There are 9 hidden switches. A switch that is on adds its own fixed numbers to the row, and there is some noise. The rows also spread widely along 15 directions, which tell nothing about the answers.
In the rows, 128 means zero.
Known rows, each followed by its switches (1 for on, 0 for off):
[131 101  99 135 109 105 129  91 137  79 152 164  77  93  92  99 127 148
  94 181 118  96  89]	1 0 1 1 1 0 1 0 1
[129  90  99 119 124 128 114 119  98 165 158 136 107 130 143  61 139 139
 138 172 118  80 146]	0 0 0 1 1 0 0 0 1
[107 112 160 131 120 111 151 125 152 122  95 112  80 118 103 169 117 167
  74 166 120  97 136]	0 0 0 1 1 0 1 0 1
[137 144 128 110 146 137 151 106 101 127 100 118  90 121 102 148 119 176
 108 160 129 188  74]	0 1 0 0 0 0 1 1 0
[153 108 161  86 125 113 109 145 135  84 117 116 106 111 116 122 127 183
 119  84 136 127 151]	1 0 0 0 0 1 1 0 1
[145 114 106 162 168 171 150 130 118 115 125 118 117 115 137 128 169 162
 124 201  58 163  79]	0 0 1 1 0 1 1 0 1
[123 117  72 153 123  83 173 116 142  98 127 134 114 103 107 162 108  92
 117 119 143 105 109]	0 0 0 0 1 0 1 0 1
[127 113 122 133 120  94 141 130 134  85 165 126 101 125 134 123 114 146
  98 154 124  96 111]	0 0 1 0 1 1 1 0 1
[155 123  59 120 137 120 111 149 102  96 109 136 102  98 122 145 133 118
  45 102 101  71 111]	0 0 1 0 1 0 0 1 1
[120 110 145 162 146 136 119 166 135 156 123  87 124 151 168 172 150 139
 123 120 107 150 147]	0 0 0 1 0 0 0 1 1
[161 127 170  78 136 104 109 139 111 170 108 132  99 191 120  94 113 202
 155 129 132 191 129]	0 1 1 1 1 1 0 0 0
[129 101 140 106 114 103 130 124 140 182 147  74  88 135 152 143  97 174
  97 133 160 152  93]	1 0 0 0 1 0 0 0 1
[117 181 162 166  92 100 115 117 131  56  97 124  79 112  84 164 130 117
 100 143 137 123 118]	0 0 0 0 1 0 0 1 1
[159  83 117  81 165 119 155 131  98 147 168 116 146 101 132 108  87 152
  85 157 126 119 106]	0 1 0 0 1 1 0 0 1
[124 126 144 155 133 133 140  83 116  84 148 137 106  73  98 130 125 168
 118 198 102 144  87]	0 0 0 1 1 0 0 1 1
[184  63  83 184 155 103 138 112 162 127 144  80 135 132 153 126 153 159
 147 177  83 132 100]	1 0 1 1 1 0 0 1 1
[127  91  66 143 162 121 131 116  93 117 168 151 116 121 168 128 129 146
 134 139 116 112 117]	1 0 0 0 1 1 0 0 1
[154 112 142 136 122  99  61 121  86 158 128 128 128 131 120 119 122 129
 109 138 143 121 157]	0 0 0 1 0 1 0 1 1
[123 118  60 177 150 159 196 144 144 118 103  87 119  87 129 151 153  89
 149 129  95 134  89]	0 0 0 1 1 1 0 0 1
[123  75 117 131 102  89 122 125 171 110 160 162 101 130 111 108 119 111
 114 145 157 121  99]	1 0 1 0 1 1 1 0 0
[151  77  89 148 141 115 144 154 156 142 114  96 141  99 133 173 122 103
  95 102 120 115 109]	1 0 0 1 1 1 0 0 0
[143 102  97 115 112  66  92 129 148  95 146 194  76 193 115  85 137 113
 104 159 163 106 137]	1 0 1 0 1 0 1 0 1
[183 128 164  84 128 114 130 168 150 104  79  93 116 147 100 113 131 155
  87 128 108 114 131]	1 0 1 0 1 0 0 0 0
[ 90 139  97 143 117 139 149 102 128 125 120 163  64 111 100 132 139 143
 151 121 132 184  68]	1 0 1 1 0 0 0 0 1
[118 120 186 140 111 124 153 180 153 146 126 124 141 143 139 151 116 156
 174 105  80 138 145]	0 0 0 1 0 1 1 0 0
[ 94 123  54 157 125  89 179  70 114  97 171 131  55 131 139 118 110 161
 160 157 160 135  89]	1 0 0 1 1 0 1 1 1
[139 106 112 153 106 109  85 118 153 154  78 117  79 131 104 142 151 130
 117 126 146 137 118]	0 0 0 1 0 1 0 1 1
[113 105  88 115 121  90 151  93 146 117 145 128  68 111 133 132 112 195
 158  82 153 144 100]	0 0 0 1 1 0 0 0 1
[126 102 136 132  98 121 162 132 176  92 123  95 102  58  84 131 124 129
 116 108 126 126  97]	0 0 1 1 1 1 1 0 1
[167 115  83 135 153 121  96 111 110  82 107 105 110 102 106 129 156  89
  69 149 167 141 102]	0 1 0 0 1 1 0 0 0

New rows, each followed by its switches (1 for on, 0 for off):
[125 124 119 155 117 135 122 140 127 131 130 121 112 112 139 137 139 120
 137 132 111 133 108]	0 0 0 0 1 1 0 0 1
[138  95 108 177 170 107 119 105 118 102 127  84 114 127 152 181 138 141
  97 160 147 142 125]	1 0 0 0 1 1 0 1 1
[144 104 127 145 109 106  99 111 113 121 121 136 131  92 103 121 131 128
 152 109 126 131 127]	0 0 1 0 1 1 1 0 0
[113 116 134  82 126 156 152 145 116 155 148 124 116  79 122 138 103 141
 100 107 139 187  75]	0 0 0 0 1 0 1 0 0
[136 109 133 193 115 123 101 152 148 124 138 127 130 135 153 161 145 100
 111 175  90 118 101]	1 0 0 0 1 1 0 0 0
[140  93 135 114 118  90 122 139 135 139 152 169 140 131  92 108 101  82
  98 158 151 134 120]	0 0 1 0 1 1 1 0 1
[149 152  86 159 121  88 117 115  99  86 126 108  84 162 144 116 138 125
 146 148 146 117 133]	1 0 0 0 1 1 1 0 1
[171  84 126 116 145  81 113 107 131 138 107 111 143 106  95 150 102 146
 127  93 163 167 128]	0 0 0 1 1 1 0 1 0
[117 123 122 124 156 120 150 110  86  84 134 103  79 127 123 108 128 162
 110 161 148 123 142]	1 1 1 1 1 1 1 0 1
[ 84 133 157 122 107 117 153 142  99 161 131 124  96 118 137 174  69 167
  95 121 117  98 115]	1 0 0 0 1 1 0 1 0
[104  85 107 167 125  59  82  53 110 103 168 167  76 142 140 134 125 164
 150 146 184 118 146]	1 1 0 0 1 0 0 0 1
[133 142 115 140 120 112 133 113  77 167 143  94 118 109 141 147  94 164
 108 138 107 113  96]	0 0 0 1 0 0 0 1 0
[ 93 132 100 169 150  97 154 105 100  77 109 172  86 157 131 144 136 185
 166 134  86  76 164]	0 0 1 1 1 0 0 1 0
[183  66  82 134 158  82  66 114 119  81 161 147 121 142 161 112 153 160
 106 149 131 101 150]	0 0 0 0 1 1 1 0 1
[209 124 114 102 182  94  67 103 101  39  82 164 107 138  92 142 144 184
  85 137 139 173 126]	1 0 0 0 1 1 0 1 1
[131 121  87  73 138 115 130 146  90 152 121 105  98 118 129 126 104 113
  49 103 166  94 132]	0 0 0 0 1 0 0 0 1
[151 140 105 165 117 106  54 111 102 119 105 127  94 142 117 138 156  94
 103 136 168 157 116]	1 0 0 1 0 1 0 0 0
[164 116 119 135 146  97 107 106  83 122 140 119 148 108 126 126 113 135
 130 139 133 129 135]	0 0 0 0 1 1 0 0 1
[104 100 148 119 133 122 148 161 134 218 100 103 102 162 125 168  97 110
  65 162 148 137 130]	1 0 0 1 1 0 0 1 1
[115 133 155 147 151 112 128 118 102 112 153 102 108 111 139 189 103 153
  54 153 134 163  99]	1 0 1 1 1 0 0 0 1
[105  87 100 114 119 113 172 148 145 125 159 131 105 110 126 130 100 109
  94 132 142  95 114]	1 0 0 0 1 0 1 1 1
[110 138 123 142 131 103  96 103  58 173 127 141 124 106 102 163 100  95
  77 122 161 144 128]	0 0 1 1 0 0 0 0 1
[137  83  68 135 151  90 185 108 136 139  94 108  99 123 100 146 111 145
 114 135 128  98 129]	0 1 1 1 1 0 1 1 1
[110 116 111 194 123  79 142 133 162  68 129 112  70 199 153 136 162 138
 146 162 122  80 158]	1 1 1 0 0 0 1 1 1
[143 112 131 120 125 112 124 131 124 105 144 143 123 110 117 139 114 129
 103 136 130 140 106]	1 0 0 0 1 0 1 0 0
[126 132  94 134 171 122 159 112  64 114 143 140 122 152 147 101 129 145
 165 170 116 117 151]	1 0 0 0 1 0 0 0 1
[119 120 125 143 128  87 134 115 101  96 180 120 107 119 137 139  95 141
  99 145 147 125 111]	0 1 1 0 1 1 1 1 1
[142  99 139 104 151  87 116 114  92 128 151  83 120 117 135 166  85 158
  37 138 174 120 137]	1 0 0 0 0 0 1 1 1
[149  94  81 158 173 114 135 121 108 137 117 122 142 119 137 172 128 136
 146 104 122 166 121]	1 0 0 1 0 1 0 1 1
[147 129 121 122 143 139 124 150 120 102  84 153 100 138 121 147 151 164
 116 130  81 123 133]	1 0 0 0 0 0 1 0 1
[ 52 101 145 178 116 137 148 104 115 140 125 156  73  88 116 177 121 172
 115 159  89 102 124]	0 1 1 1 1 0 1 1 1
[116  74 126 194 141 102  75  84 111 146 145 124 130 119 150 155 151 135
 148 145 145 150 136]	0 0 1 0 1 1 0 0 0
[145 105 113 137 135 109 131 123 133 151 112 112 108 135 110 128 129 107
  93 174 142 125 121]	0 1 0 1 1 0 0 0 1
[166 101  92 157 124 104 109 126 140 109 159  87 108 147 152  90 157 133
 135 160 128 133 103]	0 0 1 0 0 1 1 1 1
[126 104  93 159 168 120 170  89 110 140  56 107 106 117  94 173 133 147
 139 148 124 123 133]	1 1 0 0 0 0 0 1 1
[166 154 131 169 143 111 114 141 103 106 153 106 149 134 148 163 124 118
  97 167  96 154  92]	0 0 0 0 0 0 0 1 1
[134  90  49 111 152 110 146  89  87 159 122 167  98 116 116 106 110 164
 112 160 112  90 100]	0 0 1 0 1 1 0 0 1
[146 118 168  93 108 120 168 169 130 143 168  58 141 101 143 123  77 142
 109 118 127 132 100]	1 0 0 0 1 1 1 0 0
[128 112 162 131 122 101 178 122 143 103 150 101 129  80  97 139  88 165
 104 142 102  98 101]	0 1 1 1 0 1 0 0 1
[153 131 139 160 166 111 113 110  79 103 110 142 130 136 111 151 127 138
 109 183 108 144 129]	1 1 1 0 1 1 0 0 1
[142 104 196 161  86  80  46 102 125 109 116 116 104 116 116 148 127 174
  97 152 125  70 166]	1 0 0 0 1 0 0 1 0
[183 125 138 125 134 123 109 105  84 126 106  95 119 107 109  98 127 180
 112 183  88 105 115]	1 0 1 0 1 1 0 0 1
[161 116 152 100 126  96 176  97 150 134 120  77 118 114  76  96  99 163
 143 160 152 174  88]	0 0 1 0 1 0 0 1 1
[118  39  76 167 151 129 111 108 165 134 142 207 113 115 137 154 161 146
 129 165  93 141  98]	0 0 0 1 1 0 1 0 0
[102 112 162 176 113 101 118 103 144 115 138 136 108 114 102 143 128 110
 156 149 162 165 128]	0 1 0 1 1 1 0 0 1
[158 146 153 137 125 128 130 150 113 101 125 103 134 124 118 123 130 137
 121 149  96 148 102]	0 0 1 0 0 1 1 1 0
[112  77  88 177 156 116 110  80 120 118 109 169 109 106 104 147 157 124
 119 172 131 107 137]	0 0 0 1 0 1 0 0 1
[131 118 157 133 141 114 127 122 106 130 148 127 124 142 137 122 119 165
 138 174 115 139 134]	0 0 0 0 1 0 0 1 1
[106 106 107 132 126 125 124 145 133 140 165 138  73 159 161 125 126 121
  84 173 148 130  92]	1 1 0 0 1 1 0 0 1
[157 133 123 163 138 134 138 129 139  80 155 103 139 123 138 105 157 120
 157 177 107 159  82]	0 0 0 0 0 1 0 0 0
[138 120 126 162 107  98 120 108 126 123 144 110  90 110 123 137 110 162
 127 141 119 141  86]	1 1 1 1 1 1 0 1 1
[ 70 130 145 152  95 107 138  89  90 163 114 103  86 123 109 119 110 134
 158 126 169  98 148]	1 0 1 0 0 1 0 0 0
[153 122 114 118 105 101 123 156 134 164  99 130 101 163  96 110 123  86
  96 152 137 127 118]	0 1 1 0 1 0 1 1 1
[131 104 168 131 126 112 170 135 162 120 121  88 119 117 110 129 114 164
 138 151 110 117 138]	0 0 0 1 1 0 0 1 1
[113 110 122 153 149 123 103 137 100 106 118 142 108 110 134 167 137 145
 100 101 113 118 152]	0 0 1 1 1 1 0 1 1
[133 145 157 135  93 141  90 149  84 169 124  89 104 110 131 112 131 136
 114 131 105 104 138]	0 1 0 1 0 0 0 1 1
[129 126 108 140 153 118 158 122  96  94 155  67 103 131 148 128 123 127
 110 156 163 139 120]	1 1 0 0 0 1 1 1 1
[143 127  82 135 142 115 101 161 118  91 115  99  87 155 179 162 158 154
 112  71 129 129 142]	0 0 0 0 1 0 1 1 0
[ 77  87 117 142 119  95 138 113 166 138 127 128  46 165 142 146 129 166
 129 130 169 122 140]	1 0 0 1 1 0 0 1 1
[138 145 179 115 121  97 101 143  81 118 180  93 113 157 156 102 100 150
  89 162 144 118 141]	1 0 1 0 1 1 0 0 1
[143 102 100 130 120 142  81 139 151 156 125  77  80 149 150  94 181 102
  99 153 176 163  99]	0 0 0 0 0 1 0 0 1
[141 109 113  97 136 135  52  93  75 129 104 137  72 104  99 107 144 138
  71 145 190 160 121]	1 0 0 0 1 1 0 1 1
[111  76  94 103 156 137 150 143 109 169 142 160 133 107 144 144 112 158
 117  95 100 124 112]	0 0 1 0 1 0 0 0 0
[111 133 127 114 147 126 119 142  86 101 158 164  84 155 157 132 125 161
  80 170 116 116 128]	0 1 0 0 1 0 1 0 1
[130 146 144 138 121 133 168 155 115 166 104 112 132 116 118 170  92 130
 114 140  82 121  95]	1 0 0 0 0 1 0 0 1
[145 126 124 158 116  93  97 129 133 121 120 124  86 143 132 161 122 158
 106 124 120 145 103]	1 0 1 1 1 1 0 1 1
[129 149 150 167 133 108 128 183 103 161 121 115 141 195 155 149 118  79
 127 166 111 120 160]	0 0 0 0 1 1 0 1 1
[150 165 109  98 155  77 102 102  60  49  95 105  62 135  99 146 109 152
  40 116 194 109 159]	1 1 0 1 1 0 0 1 1
[164  91  97 120 165  81 122 128 123 135 145 147 141 174 136 126 121 130
 102 149 134 133 119]	0 1 1 0 0 0 0 0 0
[114  88 110 161 163 114 157 107 142  72 169 148 107 118 144 154 138 181
 149 146 108 153 113]	0 1 0 1 0 0 1 1 1
[182  65  84 129 142  63 134 112 152  84 162 119 145  97 109 134 102 112
  80 133 152 112 102]	1 0 1 0 1 1 1 0 1
[106 136  78 148  97 111 141 101  84 140 198  97  77 108 162  89 102 144
 129 162 137  92  85]	0 0 0 1 1 1 0 1 1
[148  75 110 119 133 108 158 125 132 162 142 131 144  77 102 133  90 148
 104 124  95 104  92]	0 1 1 1 0 1 0 0 1
[ 85 107 127 187 113 126 117 117 136 104 165 196  91 126 152 162 138 164
 177 144  95 161  90]	0 1 0 0 1 1 1 1 0
[113 121 150 175 133 112  97 110 119 139 123 162 114 157 134 151 147 137
 152 177 117 155 139]	0 0 0 0 1 0 0 0 1
[141 153 100 156 139 104 105 112 109  68 122 151  81 137 112 149 142 123
  90 156 140 168  96]	0 0 1 1 1 1 1 0 1
[130  82  89 141 125  65 157  93 158 106 161 130 108 109 107 143  98 115
 117 135 178 136 105]	1 0 0 1 1 0 1 0 1
[ 89  94  64 190 123 106 115  87  90 141 162 160 103  85 150 163 124 136
 122 128 106  84 108]	0 0 1 0 1 0 0 1 1
